The rows of a group lie close to one hidden flat surface of 11 dimensions, which passes through zero. Surfaces can cross.
(in the rows, 100 means zero)
Known rows, each followed by its group:
124 97 102 94 100 91 88 85 92 102 101 69 85 107 87 103 100 102 -> pef
118 133 130 69 92 116 96 96 112 117 100 141 91 127 90 130 121 119 -> savo
108 76 112 102 116 101 91 75 78 106 55 68 78 86 87 84 92 113 -> zuvo
119 102 95 122 102 104 100 72 96 96 59 51 89 58 108 44 69 79 -> zuvo
108 107 101 109 105 100 103 84 93 106 84 44 94 103 79 90 90 79 -> Lino
109 119 93 95 105 82 124 98 106 91 78 109 68 89 119 133 127 101 -> Vazag
61 105 95 114 99 98 114 120 102 88 86 106 109 93 113 112 120 78 -> savo
83 118 91 84 64 85 52 110 101 79 141 88 92 97 100 110 84 115 -> pef
74 119 107 60 127 74 123 125 107 117 123 135 130 113 124 95 109 81 -> Resu
67 119 114 96 107 84 127 121 106 108 76 133 100 80 103 105 141 114 -> Resu
90 132 113 58 116 122 46 135 70 118 107 83 99 117 110 102 96 76 -> Lino
67 108 134 119 94 69 114 106 103 115 89 90 128 135 66 120 69 94 -> Lino
99 104 90 109 80 120 89 110 99 81 98 115 82 94 120 123 119 92 -> pef
132 109 87 63 111 91 75 86 107 103 105 88 84 99 91 80 68 128 -> pef
121 101 115 108 99 83 125 103 114 136 56 112 92 86 113 47 86 69 -> Vazag
62 101 115 70 74 76 93 105 117 117 87 127 78 87 89 84 119 126 -> limel
93 133 117 103 70 119 94 116 112 109 101 123 91 111 106 111 96 86 -> savo
130 98 74 158 82 120 104 129 111 107 100 92 112 122 80 91 90 82 -> limel
85 73 99 97 88 89 99 110 109 108 89 116 112 114 94 87 115 84 -> limel
107 105 94 90 89 131 80 97 106 82 93 128 82 101 129 126 90 99 -> pef
87 118 100 108 80 139 65 100 104 102 62 62 72 108 56 119 99 116 -> Resu
92 109 104 93 108 91 121 98 116 117 95 111 106 93 72 84 115 127 -> Lino
81 97 129 113 108 58 105 110 93 113 74 88 128 107 81 83 77 99 -> Lino
117 66 91 128 124 84 111 95 97 111 21 64 97 114 56 90 97 104 -> Lino
127 123 106 100 99 96 116 91 107 114 112 80 101 113 95 94 103 66 -> Resu
67 108 122 115 96 100 97 91 82 77 116 95 118 101 133 135 66 73 -> pef
105 58 85 102 104 118 111 85 106 107 89 108 97 94 102 73 111 92 -> Vazag
107 153 109 82 102 83 101 106 113 99 106 90 110 112 76 116 109 110 -> Vazag
91 106 94 101 152 74 139 118 62 116 73 56 78 75 102 108 160 90 -> zuvo
147 117 79 134 92 73 117 129 122 103 84 123 110 104 103 87 83 101 -> limel
103 91 68 112 84 81 77 110 105 73 110 103 111 86 132 80 55 91 -> limel
111 88 91 120 103 104 111 110 116 105 44 112 97 143 76 140 89 94 -> Lino
122 122 83 105 114 96 118 119 100 94 121 96 110 109 94 119 147 97 -> zuvo
90 37 129 112 109 53 115 86 87 109 74 116 133 96 95 62 91 102 -> limel
88 80 85 127 97 108 111 100 81 74 92 117 87 43 142 87 133 108 -> pef
110 105 101 91 131 91 101 112 87 97 78 116 111 105 113 113 97 105 -> Lino
99 137 75 79 133 117 119 120 119 103 120 93 125 127 80 113 119 88 -> pef
113 104 61 111 97 148 115 102 125 96 85 112 83 75 116 74 106 83 -> zuvo
88 117 90 79 121 99 70 79 78 61 113 41 115 100 91 124 108 94 -> savo
127 138 136 133 87 118 50 102 55 52 141 90 147 100 117 132 112 98 -> Resu
69 116 94 77 94 119 116 125 119 122 122 115 96 115 116 102 109 54 -> Resu
104 119 107 99 109 64 109 85 80 90 102 65 88 64 125 90 93 94 -> Vazag
106 122 62 83 131 142 105 108 103 90 116 80 90 109 100 127 122 91 -> savo
111 126 100 96 97 128 82 104 109 95 82 108 91 105 94 119 91 116 -> Resu
93 90 101 100 102 86 90 89 89 88 119 79 114 101 102 96 93 90 -> limel
72 106 97 92 64 78 102 107 132 89 94 131 106 113 83 117 111 110 -> Vazag
105 95 89 87 102 103 106 90 98 85 147 93 87 136 92 166 116 104 -> Resu
67 79 69 84 155 99 172 94 112 137 93 92 73 93 116 96 78 81 -> savo
95 95 102 95 85 110 95 120 122 132 86 116 86 115 71 76 102 111 -> Vazag
97 100 113 65 113 115 72 88 78 121 167 64 99 107 97 86 75 96 -> Vazag
93 74 109 114 96 104 124 92 95 110 74 117 79 95 114 111 104 98 -> savo
115 119 92 114 74 105 111 125 115 105 58 116 84 95 101 89 145 75 -> Lino
68 97 108 118 69 81 121 109 119 116 61 114 77 79 94 84 96 103 -> Resu
102 101 82 63 141 104 103 96 108 114 85 107 96 82 114 65 76 111 -> Resu
61 123 106 130 81 134 92 121 94 91 113 94 114 81 77 105 147 114 -> Vazag
96 77 54 85 101 138 94 109 112 94 92 124 63 88 106 106 133 126 -> limel
98 117 101 76 112 122 104 95 103 114 105 95 82 91 101 90 103 99 -> zuvo
81 129 119 69 111 107 114 86 121 121 139 127 114 102 88 99 74 133 -> Lino
74 103 126 134 77 140 109 130 110 124 117 153 122 105 92 97 115 111 -> limel
71 104 136 84 119 79 113 106 70 113 116 88 98 123 95 143 132 94 -> zuvo
111 91 118 87 108 105 95 80 101 115 88 100 90 113 92 101 68 110 -> pef
119 54 120 133 146 121 152 119 76 134 70 145 113 121 116 107 132 85 -> Lino
143 131 98 82 94 98 80 96 102 96 106 79 83 135 88 135 109 87 -> pef
54 94 96 92 89 114 100 105 111 107 88 126 85 67 121 83 91 113 -> savo
92 63 94 100 118 108 97 87 80 85 77 112 83 118 129 148 72 98 -> zuvo
94 71 54 123 108 101 115 135 119 106 83 91 108 139 70 109 108 80 -> savo
102 64 130 126 67 69 79 83 79 98 100 84 110 78 83 61 106 118 -> savo
126 74 115 68 130 111 104 69 98 124 72 113 86 103 85 83 93 131 -> zuvo
114 84 103 88 99 111 94 80 112 110 92 116 100 83 93 63 86 129 -> zuvo
117 125 97 66 104 135 80 98 111 96 105 133 84 110 99 123 114 131 -> savo
101 92 118 132 77 38 112 113 95 97 107 111 110 95 90 104 106 123 -> limel
90 91 88 129 92 63 101 121 93 101 96 66 102 139 62 137 95 97 -> pef
98 64 87 65 104 70 82 93 107 105 106 91 103 135 65 103 101 119 -> limel
135 115 110 61 92 70 71 86 101 91 133 112 111 85 119 70 91 114 -> pef
107 93 104 112 78 95 101 105 107 101 122 101 120 114 68 94 129 104 -> zuvo
100 139 122 105 83 76 102 110 116 114 87 80 117 111 71 82 94 82 -> Vazag
89 123 93 92 93 109 127 115 121 100 109 133 89 134 138 148 88 47 -> Resu
96 81 95 78 121 93 104 88 87 79 98 140 91 104 123 145 112 133 -> limel
76 106 101 99 81 102 130 105 118 120 115 118 91 74 125 64 108 65 -> Resu
112 101 107 99 104 99 104 90 108 107 81 104 103 105 104 86 78 88 -> zuvo
76 90 112 106 98 110 113 115 109 130 82 131 90 98 88 101 94 128 -> pef
81 111 97 94 105 113 104 91 101 111 89 55 84 101 85 97 89 73 -> savo
69 70 127 114 65 99 93 93 100 110 98 109 104 93 90 77 98 102 -> zuvo
120 74 91 108 114 78 125 112 94 111 70 128 69 96 116 110 126 124 -> Vazag
110 127 106 71 104 121 101 95 122 113 119 96 121 128 76 91 99 79 -> Vazag
119 83 81 78 107 114 89 118 93 99 131 125 96 119 94 118 161 121 -> Lino
73 102 98 140 86 100 101 120 79 70 102 106 105 94 107 151 135 117 -> Vazag
97 99 87 102 105 100 126 101 115 106 68 104 73 109 103 126 102 89 -> Resu
111 86 82 92 89 130 73 117 108 120 70 80 72 126 66 88 106 89 -> Lino
110 82 86 109 100 114 115 111 102 106 126 129 95 91 107 92 129 121 -> savo
85 85 95 181 50 95 98 116 88 93 99 66 78 84 79 109 95 111 -> limel

New rows. What belongs after each?
96 85 134 93 120 112 100 74 92 116 84 108 117 89 103 72 61 108 -> limel
92 97 91 92 63 145 39 98 115 91 67 111 79 75 82 66 95 138 -> savo
87 80 112 159 67 83 103 117 70 100 57 76 56 99 131 135 87 59 -> Vazag
134 76 102 116 101 116 93 74 86 87 74 112 74 85 128 110 82 117 -> savo
96 113 76 109 96 114 92 122 106 82 104 113 107 114 113 124 95 86 -> savo
82 88 81 71 105 82 111 84 124 122 95 88 74 87 98 63 54 100 -> Resu
124 116 75 111 98 90 87 127 110 76 109 104 112 124 84 131 113 116 -> zuvo
82 118 119 78 95 86 89 114 103 117 120 112 106 88 80 83 124 135 -> zuvo
83 76 115 108 81 70 111 100 103 100 107 128 119 102 114 89 99 82 -> Vazag
80 114 138 104 97 111 118 90 95 108 53 116 82 101 108 133 107 91 -> limel
86 104 96 110 88 75 101 125 113 103 88 119 103 96 102 95 84 112 -> pef
88 95 97 104 83 123 110 116 124 120 41 120 97 89 112 49 106 50 -> limel
70 111 140 89 95 90 116 96 87 110 135 112 115 95 114 107 117 83 -> zuvo
117 121 94 111 103 129 88 104 104 102 116 87 109 110 99 95 53 93 -> limel
85 112 126 105 100 71 109 98 102 122 88 91 106 78 100 61 62 99 -> pef
103 83 89 97 91 109 98 102 113 120 83 89 73 116 73 98 110 104 -> Vazag
96 95 122 98 92 127 95 83 98 117 89 83 88 108 86 93 92 81 -> pef
119 123 96 115 98 91 105 119 102 92 137 130 115 108 107 128 98 128 -> limel
124 70 88 116 98 84 111 81 112 94 110 82 125 122 94 78 64 71 -> zuvo
124 110 78 143 79 129 82 101 80 77 133 47 95 105 107 117 96 63 -> savo
124 131 62 70 146 105 86 102 104 63 85 78 123 126 93 133 99 93 -> savo
89 96 86 86 100 134 96 108 109 113 105 107 88 95 114 84 92 80 -> Resu
117 116 89 103 80 85 94 131 129 106 89 131 118 130 103 96 73 78 -> limel
113 123 118 88 119 96 111 87 93 105 112 113 91 83 104 118 98 148 -> limel
81 90 96 93 92 78 108 91 107 98 121 112 91 86 110 101 91 117 -> Resu
85 42 121 103 118 108 116 93 81 109 87 110 139 123 92 91 138 63 -> limel
45 79 102 105 100 91 114 105 97 102 85 72 103 106 74 112 142 84 -> savo
81 119 125 96 75 103 95 107 104 112 96 107 100 96 88 93 121 98 -> savo
90 72 105 134 71 88 113 114 102 119 106 102 95 144 85 126 87 78 -> savo
125 59 76 122 85 123 71 91 88 89 122 89 83 82 99 74 95 131 -> savo
108 84 95 93 116 75 84 74 82 85 125 83 92 93 96 117 71 154 -> limel
47 103 135 98 68 87 71 90 82 95 133 57 109 113 88 115 87 73 -> limel
103 91 92 96 96 81 134 93 119 126 92 91 80 111 80 96 107 91 -> Resu
96 134 124 89 125 92 77 108 77 85 97 92 136 89 113 94 88 101 -> Resu
116 111 83 81 105 119 112 72 121 94 125 106 89 92 99 102 84 119 -> Lino
92 94 103 95 85 115 80 102 103 111 122 95 101 104 73 89 117 122 -> Resu
138 115 99 102 95 140 94 107 105 99 118 125 108 109 113 100 117 93 -> Resu
92 70 129 127 79 83 89 80 73 79 92 95 101 81 109 99 109 109 -> savo
85 112 109 105 125 84 109 133 98 111 35 119 110 85 96 85 123 115 -> Lino
68 79 90 128 122 99 130 104 87 75 109 103 140 89 119 107 111 80 -> pef
112 99 88 72 116 80 105 86 108 94 91 125 86 81 128 94 79 122 -> Vazag
108 98 98 144 87 99 95 107 87 92 126 82 97 108 81 133 86 130 -> limel
137 99 122 104 113 122 122 61 95 99 91 99 106 105 107 104 107 76 -> zuvo
101 90 61 77 127 123 92 100 108 90 97 102 95 103 100 108 90 120 -> savo
83 107 134 121 54 131 75 72 95 85 106 87 101 68 102 81 93 92 -> zuvo
55 81 100 71 92 120 79 89 101 88 64 111 89 89 135 91 83 63 -> limel
90 117 96 97 83 110 98 108 132 94 91 118 124 126 65 111 107 105 -> Vazag
160 83 94 109 120 81 97 82 84 92 117 91 113 98 102 81 92 119 -> savo
93 124 116 123 82 55 81 132 89 77 73 125 115 99 113 129 93 120 -> zuvo
123 97 107 134 95 71 119 104 102 119 91 87 103 81 76 59 108 118 -> limel
112 108 87 135 66 121 82 111 111 82 65 116 94 53 98 66 120 132 -> zuvo
114 124 105 70 121 100 100 88 90 108 123 99 73 75 108 103 107 144 -> pef
118 106 83 114 90 89 99 112 97 74 103 98 100 84 121 102 136 86 -> pef
33 71 105 87 84 129 101 114 94 122 114 122 74 84 107 104 122 109 -> zuvo
65 89 47 118 96 109 97 147 119 96 105 100 122 88 85 60 119 91 -> savo
73 79 118 124 59 88 99 123 104 118 111 126 107 89 87 70 125 110 -> savo
106 92 66 126 105 70 91 115 89 71 96 72 105 98 109 112 89 94 -> zuvo
116 122 89 106 123 76 129 87 99 68 94 82 119 91 85 123 149 110 -> Vazag
81 89 125 123 102 69 127 108 97 111 81 117 117 92 108 88 81 102 -> pef
89 136 137 108 90 87 109 89 93 118 106 65 92 67 88 71 97 102 -> limel
105 132 82 132 75 77 108 125 112 79 139 95 136 88 103 83 122 81 -> zuvo
72 85 98 95 89 124 89 98 99 107 112 86 81 120 87 124 101 89 -> zuvo
133 120 73 120 109 102 123 91 106 73 128 83 122 96 128 99 96 59 -> zuvo
88 140 112 92 107 97 111 103 104 98 80 96 118 52 112 54 131 90 -> savo
109 147 82 94 91 99 103 93 109 71 105 68 87 103 83 139 142 94 -> Lino
104 120 109 100 105 96 112 105 105 118 79 86 93 107 92 94 99 76 -> zuvo
115 104 86 118 104 54 107 118 92 84 94 96 98 99 106 118 104 116 -> pef
86 118 76 83 114 73 90 134 95 99 129 95 101 87 84 94 132 145 -> zuvo
134 162 142 93 102 114 85 70 90 89 79 88 102 74 107 96 101 106 -> zuvo
130 95 74 86 127 111 98 94 106 107 89 72 97 109 71 86 107 108 -> savo
117 126 127 36 130 118 68 46 81 75 81 88 78 113 95 163 98 131 -> savo
139 106 81 102 107 122 110 82 118 87 96 105 106 118 111 106 77 75 -> zuvo
79 75 93 101 82 106 100 98 100 100 138 103 84 97 85 110 132 128 -> Resu
107 108 146 76 42 114 67 79 112 102 117 136 121 75 130 29 110 57 -> pef
108 110 108 90 90 132 100 74 109 103 126 87 102 115 89 101 97 80 -> zuvo
82 101 90 80 94 79 116 114 98 87 100 103 91 111 106 129 186 66 -> limel
81 85 100 118 91 108 120 81 119 97 97 125 100 89 107 99 61 116 -> Lino
115 135 128 96 115 91 127 106 105 97 139 125 172 135 90 110 132 71 -> Vazag
114 59 80 124 123 84 117 83 75 82 110 95 98 86 133 111 76 102 -> savo
94 116 106 73 96 100 75 103 110 113 103 107 91 86 110 75 54 119 -> Vazag
134 105 87 145 89 128 86 75 82 57 90 58 96 81 92 113 126 95 -> zuvo
162 96 66 122 116 119 116 116 108 100 85 123 101 127 103 116 114 95 -> savo
101 98 85 133 81 113 79 110 100 76 60 105 87 86 111 110 89 107 -> zuvo
89 138 120 71 97 83 101 99 109 102 98 125 92 90 119 111 91 114 -> limel
99 143 118 104 73 120 79 106 110 103 91 104 97 88 102 87 82 95 -> Resu
98 93 122 60 103 131 58 63 88 107 110 86 82 101 77 103 80 141 -> zuvo
81 41 132 97 114 121 93 88 89 124 109 111 141 132 66 81 91 104 -> limel
88 75 63 103 108 130 103 111 109 98 81 134 83 84 119 99 99 120 -> savo
101 102 127 67 132 90 117 95 93 128 77 128 91 96 111 93 102 115 -> zuvo
76 82 115 133 60 96 112 126 117 120 81 145 98 98 98 85 110 96 -> savo
130 107 106 126 114 115 121 91 101 113 66 95 85 82 93 91 98 111 -> limel
130 156 100 70 136 93 118 111 105 101 125 113 108 132 97 152 121 109 -> pef
116 99 97 93 118 106 96 108 103 115 103 104 116 114 65 87 116 134 -> Vazag
135 112 91 79 83 63 64 120 102 81 115 111 111 129 105 114 117 91 -> Lino
110 62 81 99 95 92 132 67 132 93 64 101 107 106 95 71 106 61 -> Vazag
118 84 94 118 117 129 93 122 87 122 81 110 83 105 93 98 104 118 -> Vazag
123 112 128 96 111 105 110 95 107 136 80 97 92 145 48 125 97 123 -> limel
97 49 97 125 61 99 82 101 98 104 147 101 116 112 105 73 88 74 -> Resu
103 109 119 118 50 74 86 110 108 111 79 96 92 89 97 65 104 80 -> pef
129 83 95 90 160 142 129 61 99 129 53 68 84 96 85 76 76 98 -> pef
123 101 82 100 129 98 108 80 83 77 90 68 102 85 126 98 99 68 -> limel
68 108 103 95 83 94 84 110 111 103 100 91 104 124 86 114 72 84 -> savo
97 83 104 108 101 91 130 100 94 99 108 113 101 91 108 104 156 92 -> Vazag
